There are 3 ways to turn a row about zero (a turn may also mirror it). The second row of each pair is the first, turned, with some noise. The first 30 pairs use one turn. New pairs use 3 turns, one after the other, and a turn may come again.
In the rows, zero is written as 128.
Known pairs, each followed by its turns in order:
[146 136 140 118 172  86 112 101 158]
[120 110 147  90  96 110 170 116  98] : (1)

[177 120 145 123  81 112 149 171  80]
[110  85 106 129 127 152 163 184 174] : (2)

[ 88 176 136 151 125 172  90 101 127]
[149 126 125 145 127  82 163  75  87] : (2)

[145 126 147  83  81  84  89  86  94]
[103  76  90  99 121  99  74 162 162] : (0)

[169  92  91  82 117 114 108 138 166]
[167 112 142  78 123 155  84 131 175] : (2)

[123 124 149 113 119 131 104 168 147]
[ 99 150 129 156 119 122 105 137 115] : (0)

[118 125  90  85 126 118 171 109 134]
[125 150  98  92 102 125  86 144 122] : (2)

[ 83 109  85 154  87 136 125 162  87]
[130 146  68 161 189 123 104 129 147] : (1)

[158 142  85 160 115 152 101  97 148]
[195 113 117 157 106 132 115 107 122] : (2)

[133 112  77 130 155 141  90 102  88]
[164 115  80 137 125 125 136  69 124] : (1)

[ 77 167 153 115 179 142 103 129 122]
[ 70 122 102 119  92 146 103 107  89] : (1)

[167 178 163 151 108 167 126  79  77]
[101  93 163  67 190 167 116 134 150] : (0)

[172 123  92  87 175  85 168 147 155]
[148 140 171  50 133  80 124 100 130] : (1)

[116 151 137 156 136  83  92  93 116]
[131 100 148  96  85 146 121 164 152] : (0)

[137 154 131  92 112 148  93 176 168]
[ 92 193 121 139 132 114  96 155 102] : (0)

[118 120  83 165 171 125 147  90 141]
[187 132 124 105 112 153 177 117 138] : (0)

[175 152 178 140 107  98 126  81  90]
[129  63 150 105 157 150  79 153 156] : (0)

[167 102 143 166  84  85 122 103 132]
[147  94 129 180 151 123 102 169 162] : (2)

[ 95 107 137 138  86 108 157 179 149]
[116 110 126 177 108 112 127 120  64] : (0)

[136 156  99 171 178  80 175 156 147]
[209 140 182 150 119 124 156 149 106] : (0)

[179  99 121 127 130 165 106 157 166]
[174 108 139 107 154 185 131 111 144] : (2)

[172 137 147 136 153 176 110 131 103]
[131 115 163 160 110 156 113  79 139] : (1)

[158 162 166 105 123 124 138 179 106]
[108 102 180 137 141 116  77 133 116] : (1)

[133 116  96 150 151 165  82 138  93]
[132 125 100 167 129 131 122  63 139] : (1)

[128  89 127 154  77  84 160 176 130]
[ 75  77 106 146 141 160  97 149 164] : (2)

[178 131 109  91 125 176 175 157 115]
[147 130  81  77 116 184 161 156 124] : (2)

[116  78 100 157  83 136  88 105  94]
[ 89  84  72 124 118 147 174 146 141] : (0)

[118 116  86 102  86 167 124 101  97]
[183 129  79 151 116 134  97 133 152] : (1)

[167 150 174 177 150 125 174 127  90]
[116  90 185 117 166 191 131 120 128] : (1)

[ 96 172 103 106  83  79  84 117  81]
[109  96 130 131  68  51 136 125 164] : (2)

New pairs, each followed by its turns in order:
[127 112  93 104 152 137 126 138 158]
[136 123 163 124 136 107  94 108 104] : (0) (0) (1)

[143  81 167 178 146 112 105 168 144]
[109 170  71 134 149 139 177 110  95] : (0) (0) (2)

[107 149 149 147 113 124 121 104 174]
[144  95 137 125 152 131 151 107 169] : (2) (1) (0)

[173 113 137 175 121 166 142  98  96]
[157 166 114 114 104 162  87  81 132] : (2) (1) (0)

[137  87 151  91 173 156 120  99 147]
[134  95 116 128 161 140 112 177 177] : (0) (2) (0)

[124 114 100 109  85 109 160 135 124]
[168 123 134 110 111 114 131 173 110] : (2) (1) (0)

[165 171 178 116 126 138 136 158 150]
[171 104 141 122  85 181 134 120 142] : (2) (0) (0)

[146 130 177 166  99 101 114 100 108]
[ 85 136 150 132 119 175 158 102 126] : (2) (2) (0)

[173 174 176 131  89 125 122  89 106]
[ 74 114  85 119 109 121 155 174 175] : (0) (0) (1)

[173 157 100 154 173  93 164 168 102]
[114 137  75 120 146 192 103 112  80] : (2) (0) (1)

[151 174 105 167  79 109 114 162  95]
[165 145 169 146 155  93 172  94  88] : (1) (2) (2)

[ 84 150 139 115 153  94  97 155 172]
[120 128 129 200  91 147 167 145 119] : (0) (1) (0)

[141 119 100 105 108  94 158 113 117]
[147  89 146 114 154 135 134 104 113] : (0) (2) (2)

[119 164 117 171  98 156 156 138 100]
[126 126  79 136 130 115 149 115 189] : (2) (2) (1)

[126 132 138  79 125 165 140  86  84]
[110 140 148 109 108 110  76 175 155] : (0) (2) (0)

[ 99 131 158 124 100  97 135 153  99]
[ 95 100 125 142 150 133 113 144  84] : (1) (0) (2)

[ 94 138 112 169 169 138 170  92 171]
[137 152 118 102  74 116 140  65  88] : (0) (0) (1)

[ 85 177 161 162 162 114 142 116 127]
[114  85 113 178 112 133 102  83 126] : (2) (0) (0)

[ 85 102 133 153 129  80 120  98 132]
[141  98 159 149 121 184 140 144 105] : (0) (1) (2)

[ 99  83  83 169 147 122 114 121 107]
[144 137 109 118  92 149 143  69 165] : (0) (2) (2)

[139  96 149 118 108 121  97 148 117]
[122 113 153 146 128 159 150 124 101] : (1) (2) (0)

[171 126 136 101 126 140  92  90 103]
[145 122 147 140 126 192 109 110 119] : (1) (2) (2)

[113 120 135 125 109 117 165 117 125]
[145 115 131 132 168 133 137 129 144] : (0) (1) (0)

[121 163  83 176  99 157 142  99 126]
[ 88 153 116 102 149 137  93 163 181] : (0) (1) (0)

[ 89 135 134  90 111 132 179 179  78]
[140 107 159  89  48 127 130  95 143] : (2) (1) (2)

[114 121  77 179 134 156 141 144 163]
[116 149  97 118 113  76  97 116  78] : (1) (1) (0)

[142 166 167 174  92 124 108 152 113]
[142 169 186 109 162 132 129  96 147] : (2) (1) (0)

[108  93 144 166  83 170 122  97 126]
[141 176 124 114  94 173 107  97  98] : (1) (1) (0)

[140 179 153 152 158 171 123 179 117]
[106 100  58 146  91 138 138 101 110] : (1) (1) (2)

[105 146  91 103 140 117  83 109 175]
[126 102 178 132 134 140  86 113 175] : (0) (1) (2)

[125  88 170  88 115 173  78 169 151]
[138 138 106 200 121  65 109 156 153] : (0) (2) (2)

